There are 9 hidden switches. A switch that is on adds its own fixed numbers to the row, and there is some noise. The rows also spread widely along 10 directions, which tell nothing about the answers.
(in the rows, 128 means zero)
Known rows, each followed by its switches (1 for on, 0 for off):
[ 73 111 143 180  98 147 141 145 131  98 190 134 104 126  76 129 104  99
  91 180  86 156 144 181 152 138  81 134  97 136 129 171 102 103 117 112
 133  97 209 160 136] : 1 1 1 0 1 1 1 0 0
[161 135 132 112 154 138  93 167 101  84 161 147 126 108 112 102  92 117
  88 143 120 160  89  97 155 107 138 104  87 121 110 119 127 107  91 106
 103 169 144 150 129] : 1 0 1 0 1 0 1 0 0
[ 80  83 112 108 116 117 102 135 133 108  50 157 173 122 199 123 192 200
 198  89 160 155 143  81 131 150 157  94 154 126 114 146 111 126  69 125
 177 157  97 164  73] : 0 0 1 0 0 1 1 0 0
[120 123 117  77 176 152 111  97 133  93 125 152 172 114 127 114 154 132
 141 121 161 160 118  95 118 111 166  90 108 129  56 141 123  82 115 146
  92 167  95 172 126] : 0 1 0 1 1 1 1 0 0
[118  65 174 143 102 109 125 127 150 116  94 107 171 168 126 109 106 160
 169 145 117 216 168 128 175 160 122 122  76 158 121 153 146 115  77 148
  82 115 163 176 150] : 1 1 0 1 1 1 1 1 0
[ 98 134 128 111 127 117 118 115 127  86 128 142 142 107 127 125 137 141
 142 139 117 126 105  86 137  99 103  94 133 143 129 142 120  89 129 117
 144 149 129 179 111] : 0 1 0 1 0 1 1 1 0
[113 123  76 122 120 171  52 147  93  96 170 163 118  76 126 107  89 148
  97 160 154 212 101 152 157 131 120 112 102 160 102 133  81  78  62 108
  63 147 179 149 107] : 1 1 0 1 1 1 1 0 0
[112  79  76 138  74 128  51 162 115  90 123 161 135 111 172 130 116 172
 146 131 146 171 113  85 170 132 130 121 128 122 137 138 110 134  80  75
 148 162 189 163  77] : 0 1 0 1 1 1 1 1 1
[137 161 178  83 164  71 210 151 106 106  76 141 168 143 107  83 112 145
 150 151  85 116  92  39 134 120 153  59 128  89 131  96 154 108 140 136
 159 151 104 158 149] : 0 1 0 1 1 0 1 0 0
[100  75 133  98  94  62 156 163 132 129  50 179 170 170 194 105 148 208
 196 149 132 219 140 101 107 167 152 122 150 127 143 106 112 132  55 153
 116 128 143 161  96] : 1 1 0 1 1 1 0 1 1
[113 112 107 136 114 198  62 101 113 119  85  91 186 114  85  80 100 122
 138  96 167 162 147 118 176 115 147  67  93 127  65 153 136 106 131  76
 126 144 151 143 180] : 1 0 0 0 0 1 1 1 1
[ 93  47  88 100 106 143 123 113 174 106 174 177 131 142 220 159 201 144
 162 138 148 202 182 146 103 171 144 174 111 138 102 157  83 134  83 146
  93 105 144 193  72] : 1 0 0 0 1 1 1 0 0
[ 93 117  93 175 100 157  69 144  91 129  73 149 151  96  77  88 114 138
 107 114 168 163  95 157 148 132 163  86 138  90  65 146 108 114  81 103
 167 161 157  83 122] : 0 0 0 0 0 1 1 0 0
[127 172 141 110 105  67 180 139 109 130 106 139  96 126 132  66 103 137
 136 195 100 119  89 106 129 118 130  91 191 131 202  84 102 123 145  93
 143 134 134 152 139] : 0 0 0 1 1 1 1 0 0
[121 137 112  88 148 117 122  99 137 136  97 151 136 113 151 103 158 130
 129 133 175 161 120 153  86 136 175 125 166 128  99 110  88 108 108 147
  90 159  70 126 148] : 0 1 0 0 1 0 1 0 0
[123 129 162 157 127 106 103 122 126 104 109 116 133 125  78 125 114 106
 109 119 128 117 101 117 122  77 115 107 133 133 116 148 145 110 133 120
 154 162 131 142 140] : 0 0 0 0 0 1 0 1 1
[ 97 135 128 116 133 108 127 102 125 139  34 129 169 122 124  78 143 159
 156 118 173 156 133 132 118 135 152  81 167 145 111 131 105  92  99 133
 120 155  83 139 151] : 0 1 0 0 1 1 1 0 1
[ 52  95 112 147 123 141 144 149 103  99 124 177 161 116 136 144 157 185
 144 124 119 161 138 120 142 168  98  94 105 135 106 159  92  84  64 149
 177 110 156 164  67] : 0 0 1 0 1 0 1 0 0
[ 72  70 105 147  94 128 130 157 134  91 120 178 152 128 159 165 171 171
 157 118 110 156 142 103 131 155 113 131 124 104 113 160 120 129  90 139
 187 123 171 156  61] : 0 1 0 1 0 0 1 0 0
[171 125 144 122 120  95  97 118 148 122 119 119 113 125 129 116 126  97
 109 132 155 156  97 133 102 109 192 153 145  94 112 106 125 149 126 121
  98 189 102 111 176] : 0 1 0 0 1 0 1 1 0
[162 146 158 128 134 121  85 124 118 112 137  96 107 109  93  77  58 122
 102 159 134 182 116 156 164 107  95 110 111 186 146 127 122  82  89 115
  43 152 127 142 178] : 1 1 0 0 0 1 1 0 0
[118 101 128 131 114 120  52 135 126  81  85 118 135  94 175 102 144 159
 149 108 136 150 126  90 155 100 133  97 151 167 144 140 124 119  98  94
 139 184 128 181 112] : 1 0 1 1 1 1 1 0 0
[116 108 145 121 114 106 151 125 146 127  97 126 142 145 147 122 145 145
 159 127 117 134 151 113 133 147 128 122 136 121 140 136 126 135 122 127
 148 129 112 148 137] : 0 1 0 0 0 0 1 0 0

New rows, each followed by its switches (1 for on, 0 for off):
[142 115 172 159 110  62 100 118 163 110 135 117  80 122 132 131 133 110
 106 158 132 160 118 174 105 108 114 175 167 169 162 146 109 125  93 142
  86 164 105 143 138] : 0 1 0 0 1 1 1 0 0
[135  95 154  93 141 124 154 136 166  94 153 138 141 160 145 128 145 107
 142 146 108 151 148  90 128 128 170 130  96  92 108 140 138 141 129 114
 116 141 132 179 144] : 1 1 1 0 1 1 1 0 0
[124  96 164 145 139 137  96 137 138  81 162 128 147 130  80 156 108 121
 115 130 112 159 124 108 162 105 103 118  57 129  89 175 150  89  89 135
 122 147 155 166 127] : 0 1 1 0 0 1 1 1 0
[147 144  78  97 138 164  62 111 125  98 145 135 117  83 134 105 140  84
 102 113 172 110  87  95 121  78 196 104 151  87  84 120 120 135 159  65
 136 197 101 128 132] : 0 0 0 0 0 1 1 0 0
[115 122 151 142 102  76 131 193 107 111  70 146 125 126 137  72 101 160
 130 154 111 164  93 105 150 139 154 102 150  90 157 111 114 139  78  92
 162 163 156 128 132] : 1 1 1 0 1 1 1 0 0
[140 115 122 107  94  64 120 135 132 129  74 141 119 135 184  95 139 173
 173 149 140 165 110 112 126 133 149 126 186 146 177  98 112 145  94 116
 120 155 105 144 111] : 0 0 0 1 0 1 1 0 0
[108 125 151 124 131 118 141  94 140 126  88 119 148 130 112 102 147 127
 148 124 141 137 138 136 122 121 133  99 143 144 111 142 123 102 124 137
 131 130  93 151 146] : 0 0 0 0 0 1 1 0 0
[ 97 135 156 123 156 117 173  89 149 139  65 123 175 146  89 116 171  99
 131 103 148 117 135 144  69 123 172 103 163 101  67 137 131 106 154 159
 147 146  81 125 177] : 0 1 0 0 1 0 0 0 1
[ 87  91 141 107 134 103 151 127 130 112  83 156 177 138 168 139 178 195
 191 121 122 164 151 104 124 150 108 103 133 162 131 143 120  99  82 178
 146 118 108 183  78] : 0 0 1 1 0 0 1 0 0
[ 70 165 100 132 130 141 112 140  82  84 149 154 113  73 124 118 112 146
 111 152 111 109  91 104 141  97  69  77 145 160 146 145  99  69 129 101
 162 137 158 164  87] : 0 1 0 1 0 1 0 0 0
[102 122 147 158  99 105 145 153 112 100 126 147 130 132  77 104 108 121
 115 161  96 157  96 125 137 114 119 105 127 112 121 131 130 109 123 120
 154 127 184 151 131] : 1 0 0 1 0 1 1 1 0
[159 107 161 163  95  93  75 154 127 133  79 110 120 130  99  93  76 146
 122 135 145 189 108 151 165 132 141 134 128 129 138 132 135 137  62 108
 101 169 136  98 154] : 0 1 0 0 0 1 1 0 0
[154 118 200 136 160  69 130 111 154 109 113 127 131 144  92 119 139 122
 122 140 135 179 113 157 101 115 133 136 125 163 117 137 134  99  71 175
  72 162  82 155 149] : 0 0 1 0 1 1 1 0 0
[ 85 141 201 191 116  91 159 127 118  99  96 112 122 116  53  98 119 114
 102 145  87 122 117 163 129 101  60  98 147 162 135 169 130  81 121 143
 163 125 138 155 149] : 1 0 0 0 0 1 1 0 0
[116 100 207 136 139  62 148 149 148  61  52 120 170 141 125 118 181 132
 156 100  83 103 113  53 121  89 150  92 152 102 119 150 177 131 135 138
 206 181 108 196 126] : 1 0 1 1 1 1 1 0 0
[126 133 151 109 101  86 153 117 150 144  95 122 110 139 145  78 135 116
 141 166 133 153 135 167 106 132 153 128 182 140 166 101 102 136 129 116
 107 134 104 139 166] : 1 0 1 0 0 1 1 0 0
[116 109 146 141 116 106 136 152 117  97 145 158 140 140  97 147 120 131
 129 140 104 144 113 100 138 119 105 123 103 119 130 135 132 116  99 129
 161 137 155 157 105] : 0 0 1 0 0 0 1 1 1
[115 130 173 132  89  69 167 122 141 154  37  80 147 167 127  79 103 142
 183 153 103 127 158 116 148 134 146  96 170 136 193 113 141 152 155  97
 147 126 135 147 185] : 0 1 1 1 1 1 0 0 1
[ 71 130 109 139 124 170 104  83 119 102  95 101 151  83 143 102 155 144
 151 109 141  96 149 103 162 116 106  69 147 162 121 168 106  90 150  88
 176 139 116 179 123] : 0 0 0 0 1 1 1 0 0
[ 92  99 150 165 103 102 113 134 138  99  97 128 124 116 132 122 141 149
 135 128 123 141 132 130 142 131 103 125 143 139 138 162 116 118  95 120
 159 147 143 153 116] : 0 1 0 0 1 1 1 0 0
[ 95 113 110 134 109 146 101 144  95 147  60 138 171 125 101  75 103 174
 149 127 169 188 123 144 163 165 164  77 118 120  94 126 108 111  68 114
 131 133 144 102 137] : 0 0 1 0 0 1 1 0 0
[ 92  70 177 171  63  65 133 185 140  78  40 111 143 143 180 111 151 181
 191 117  66 113 142  53 182 132 117  99 161 115 192 153 154 169 116  83
 239 146 175 187  97] : 1 0 1 1 1 1 1 0 0
[ 73 113 102 148  93 123 114 134 111 117 143 144 103 102 169 115 110 188
 142 168 130 178 154 157 171 166  46 123 132 208 185 152  68  80  59 118
 104 102 164 171  82] : 0 1 0 0 1 1 1 0 0
[ 56 106 100 161 100 172  48 123  91 101  66 119 166  74 136  84 127 186
 148 107 156 170 141 138 182 136  97  61 136 186 115 163  89  77  79  98
 142 139 161 167 110] : 1 0 1 1 1 1 1 0 0
[152  94 220 191 105  52 131 167 157  78 156 110  82 154 109 165 110 112
 112 147  52 121 114 106 155  94  62 164 106 150 187 167 174 144 105 127
 157 141 164 170 105] : 0 0 0 0 0 1 0 0 0
[ 85 110 113 118 136 139  96 128 102  91 111 150 161 102 161 140 136 190
 152 111 132 155 128  87 146 125  85  93 114 170 118 149 116  79  84 139
 140 134 139 168  83] : 0 1 0 1 0 0 0 1 0
[ 80 145  85 102 109 136 123 109 127  92 148 137  95  82 208 112 159 148
 153 151 123  94 136  91 139 119  98  92 177 174 193 130  72 104 149  68
 163 132 115 203  83] : 0 0 1 0 1 1 1 0 0
[ 56 138  44 103 119 155 105 162  80 107 127 192 126  77 202 105 146 182
 140 136 147 131 101  86 135 146 147  72 161 111 143 114  60 110 103  68
 190 139 159 146  51] : 0 0 1 0 1 1 0 0 0
[123 134 166 102 137  79 141 124 123 124  39 117 169 137 121  84 126 172
 177 135 139 165 121 106 137 123 142  83 154 155 141 120 131  98  94 142
 111 155  84 152 151] : 0 1 1 1 0 1 1 0 0
[ 88 109 148 130 132 137 150 136 113 124  81 145 182 140  84  90 138 136
 141 124 139 165 127 127 124 143 157  79 117  94  68 140 126 102 103 136
 155 133 134 133 143] : 1 0 1 0 0 1 1 0 0
[112 168 115 148 111 109 136 130 122 134 123 136  90 110  98 105 134  66
  87 154 129  89  86 166  76 103 170 127 206  85 142 100  95 144 178  92
 170 160 128  98 158] : 0 0 1 0 1 0 0 0 1
[181 126 132  90 154  99 111 121 160  96 187 157  94 120 149 153 151  85
  99 143 137 140  99 121  78  91 164 175 135 111 113 117 124 138 125 133
  85 180  87 143 127] : 0 1 0 0 0 0 1 0 0
[ 81 104  78 131 133 165 113 131 110 107 168 185 151 113 119 160 142 142
 115 136 136 170 126 145 122 140 109 117 102 141  80 149  94  86  94 145
 122 111 172 154  76] : 0 0 0 1 1 0 0 0 1
[106 122 149 164 109 126 118 126 121 116 121 120 138 125  71 111  96 123
 117 146 127 153 118 140 153 122 111 109 106 128 113 150 129 101 113 115
 131 135 155 129 153] : 0 1 0 0 0 1 1 1 0
[158 128 187 170 119  69  61 109 151  96 143  98  77 109  94 132 114  98
  92 144 136 150  99 178 119  68  85 160 157 208 167 146 119  97  88 142
  74 177  95 145 149] : 0 0 1 0 0 1 1 1 0
[102 107 156 111 163 143 152 155 113  93 131 161 180 140  90 115 110 154
 131 142 113 187 129 104 151 142 119  85  54 121  72 149 137  71  68 152
 110 126 149 168 124] : 1 1 1 0 0 1 1 0 0
[155  90 122 131 122 128  89 121 164  93 219 140  92 137 129 168 129  86
 107 160 130 171 136 147 129 108 118 171  96 154 132 153 117 124 102 119
  75 148 148 181 112] : 0 0 1 0 1 1 1 0 1
[128 127 148  85 162 110 147 174 108  85 122 163 160 134 125 111 113 157
 147 136 104 134  94  30 157 116 142  77  86  88 114 130 147 110  97 110
 162 164 127 167 106] : 0 1 1 0 0 1 1 0 0
[ 85 156 101  93 149 153 160  96 127  80 179 152 133  99 114 132 167  82
 121 145 109  69 105  80 107  76 127  83 147 108 101 143 115  94 201 105
 177 145 123 189 109] : 0 0 0 1 0 1 1 0 0
[ 99 166 103 136 116 146 104 126  93 130  63 133 149  86  81  76 120 122
 112 120 160 124  85 144 126 114 173  73 176  87  84 109 108 114 143 103
 161 170 124  89 168] : 0 1 0 1 0 0 1 0 0
[ 88 105  63 108 103 175  79 138 101 106 143 162 149 101 159 120 107 169
 150 146 154 180 124 104 171 141 129  96 101 136 108 133  94 100  92  89
 117 131 177 158  87] : 0 1 0 1 0 1 1 1 0
[139  98 138  76 164  78 128 141 133 110  88 176 156 145 191 111 165 175
 161 121 150 192 125  93  89 132 147 119 140 157 120 113 116 104  57 168
  84 157  87 180  91] : 1 0 0 0 1 1 0 0 1
[161 101 156  89 157  68  81 143 141  79 108 147 138 123 178 132 150 177
 156 129 145 186 108  81 123 108 139 122 134 176 145 126 129 102  50 152
  78 190  82 180  99] : 0 1 1 1 1 1 1 0 0
[ 46  74 128 166  82 107 124 143 142  79  97 154 135 113 175 145 193 167
 159 108 104 122 142  98 125 129  84 119 157 130 134 174 110 120 102 125
 223 128 158 188  62] : 1 0 0 0 0 1 1 1 0
[ 83  71 154 153 110 145 103 133 141  93  82 112 185 136 134 144 157 149
 167  86 114 148 165  99 147 127 129 108 100 118  89 169 155 130 121 135
 171 131 162 160 137] : 1 1 1 1 0 0 0 1 0
[110 139 117 100 182 130  90 128 103  91  93 173 170  88 121 120 157 159
 117 101 173 159  96 111 100 107 135  82 142 146  77 132 100  59  67 160
 119 188  73 148 108] : 0 1 1 0 1 0 1 0 1
[ 96 144 108 109 111  99 162 142 115 126  96 167 119 116 161  76 149 144
 133 161 131 143 101 127 101 139 164 104 187 106 139  98  81 124 117 110
 153 140 125 142 118] : 1 0 0 0 1 1 1 0 0
[121 128 176 161  80  99 101 100 159 118  98  52  87 114 153  96 119 114
 139 136 108 108 167 160 144 106  84 136 177 191 202 148 124 138 159  87
 124 130 120 159 178] : 1 1 0 0 0 1 0 0 0
[ 77 158  52  94 104 131 127  93 118 140  97 165 117  87 170  84 174 129
 137 157 181 132 109 160  80 127 191 101 227 119 125  95  53 124 154  96
 135 147 105 128 117] : 0 0 0 1 1 1 1 0 0
[112 128 142  90 143  99 140 145 106  85  71 160 173 119 143  90 148 159
 159 122 117 131  85  39 121 100 151  61 143 105 103 117 144 104 120 125
 177 165 115 177 105] : 1 0 0 1 0 1 1 1 0
[ 81 142 176 131 155 112 171 106 118 106  93 124 162 124  89 107 144 148
 146 134 113 115 130 110 132 116  92  67 129 161 124 152 123  70 117 144
 162 126 102 178 133] : 0 0 1 0 0 1 1 0 0
[ 81 133  92 103 101  84 155 204  88 112  89 222 137 122 146  84 137 165
 136 166 128 167  61  93 100 139 189  98 173  48 120  77  87 130  84 108
 187 159 173 119  88] : 1 1 1 1 0 1 1 1 0
[ 82 137 149 160 121 136 155 125 128  90 162 129 120 116  77 131 123 102
 108 151  91  99 125 122 147 111  73 103 114 123 126 172 125  94 150 111
 178 121 161 166 127] : 0 1 0 0 0 1 1 0 0
[ 99 170 104 102 135 155 121  91 111 121 144 123 122  88 138  90 114 141
 133 157 144 127 134 131 146 115  96  78 143 178 143 132  86  71 133  97
 103 129 104 166 136] : 0 1 0 0 0 1 1 0 0
[121 115 116 137 115 129  85 117 124 129  71 135 158 121  97 103 139 127
 134 106 174 154 113 136 121 114 168 105 151 110  85 137 130 124 106 115
 136 172 112 116 142] : 0 0 0 0 0 1 1 0 1
[ 88 126 130 172  98 102 122 139 122  86 155 149  83  93 142 147 150 137
 111 145  92  99 117 133 130 115  51 135 165 160 180 157  97 109 115 115
 187 128 146 165  73] : 0 0 0 0 0 0 1 0 0
[118 100 179 132 140 140 149 135 137  96 130 116 172 153  78 129 117 109
 133 123 102 148 143 102 146 125 131 106  61  98  74 151 163 107 126 142
 141 129 146 160 163] : 1 1 1 0 0 0 1 1 0
[ 98  51 138 159 121 135  79 108 175  86 106 143 168 132 131 172 204 118
 139  78 148 178 161 156  91 124 142 158 126 131  51 186 138 120  91 177
 126 163 131 164 118] : 1 1 0 1 1 0 1 0 1
[114 114 114 180  78 143  64 136 104 118  73  96 139 100 108  93  96 147
 125 115 132 139 124 126 192 131 133  93 138 127 125 139 130 132 117  78
 167 153 172 115 143] : 0 0 0 1 1 0 1 0 0
[112 119 115 118 103 104 110  89 146 136  73 132 139 129 146 102 160 122
 149 126 170 142 124 137  98 117 169 115 184 130 126 119 102 133 127 109
 133 160  98 143 144] : 0 0 0 0 1 1 1 1 1
[125 123 137 102 134  98 163 152 139 111 150 166 127 152 125 121 127 122
 127 174 116 162 109 112 117 139 161 128 115  87 124 118 112 125  98 126
 119 145 136 145 123] : 0 1 1 0 1 1 1 0 0
[129  98 174 117 137 100 114 119 148  82  86 100 151 132 178 116 147 164
 171 112 103 143 152  71 144 107 109  98 129 178 150 153 153 111 116 134
 123 145 115 206 118] : 1 0 0 1 1 1 0 0 0
[102 110 171 152 105  46 166 160 120 142  39 162 165 169  70  93 129 164
 149 155 129 198 104 163 109 152 149 113 157 115 125 116 124 112  60 169
 132 140 137 121 132] : 0 0 1 1 1 1 1 0 1
[106  69 108 130 122 158  94 122 157  75 161 162 149 126 138 159 187 110
 132 109 133 160 136 121 110 112 147 139 105 110  56 169 131 122 120 139
 139 150 154 178  91] : 1 0 0 1 0 1 1 0 0
[158 191  91  48 162  75 109 146  90 108  62 186 127  81 169  62 152 145
 132 134 172 116  25  56  75  69 224  69 229  87 126  51 104 121 128  95
 139 227  49 118 116] : 0 0 0 1 0 1 1 0 0
[ 85 168  89  80 132 137 169 156  93 101 148 172 116  96 161 107 136 138
 131 157 105  82  97  66 133 123 132  76 155  84 156  99  90 119 159  74
 200 137 130 158  99] : 0 1 1 0 0 0 1 0 0
[147 119  98  68 150  84  98 177 131  66 164 215  92  99 215 133 182 129
 113 141 142 150  70  67  73  98 192 140 166  87 130  96  94 141  84 108
 138 208 108 169  56] : 1 0 1 0 1 1 1 0 0
[143  92 105  95 118 126 118 133 135 127 168 147 120 144 197 141 117 155
 151 157 137 184 146 108 138 158 133 144  92 145 146 115 107 135  95 118
  85 110 148 161  98] : 0 0 0 0 1 0 0 1 0
[151 122 103  64 164 145 140 127 124  93 209 178 124 127 162 138 133 126
 126 154 121 158 126  99 115 115 102 124  90 156 123 118 111  91 109 134
  75 128 125 202  94] : 1 0 0 0 0 0 1 0 1
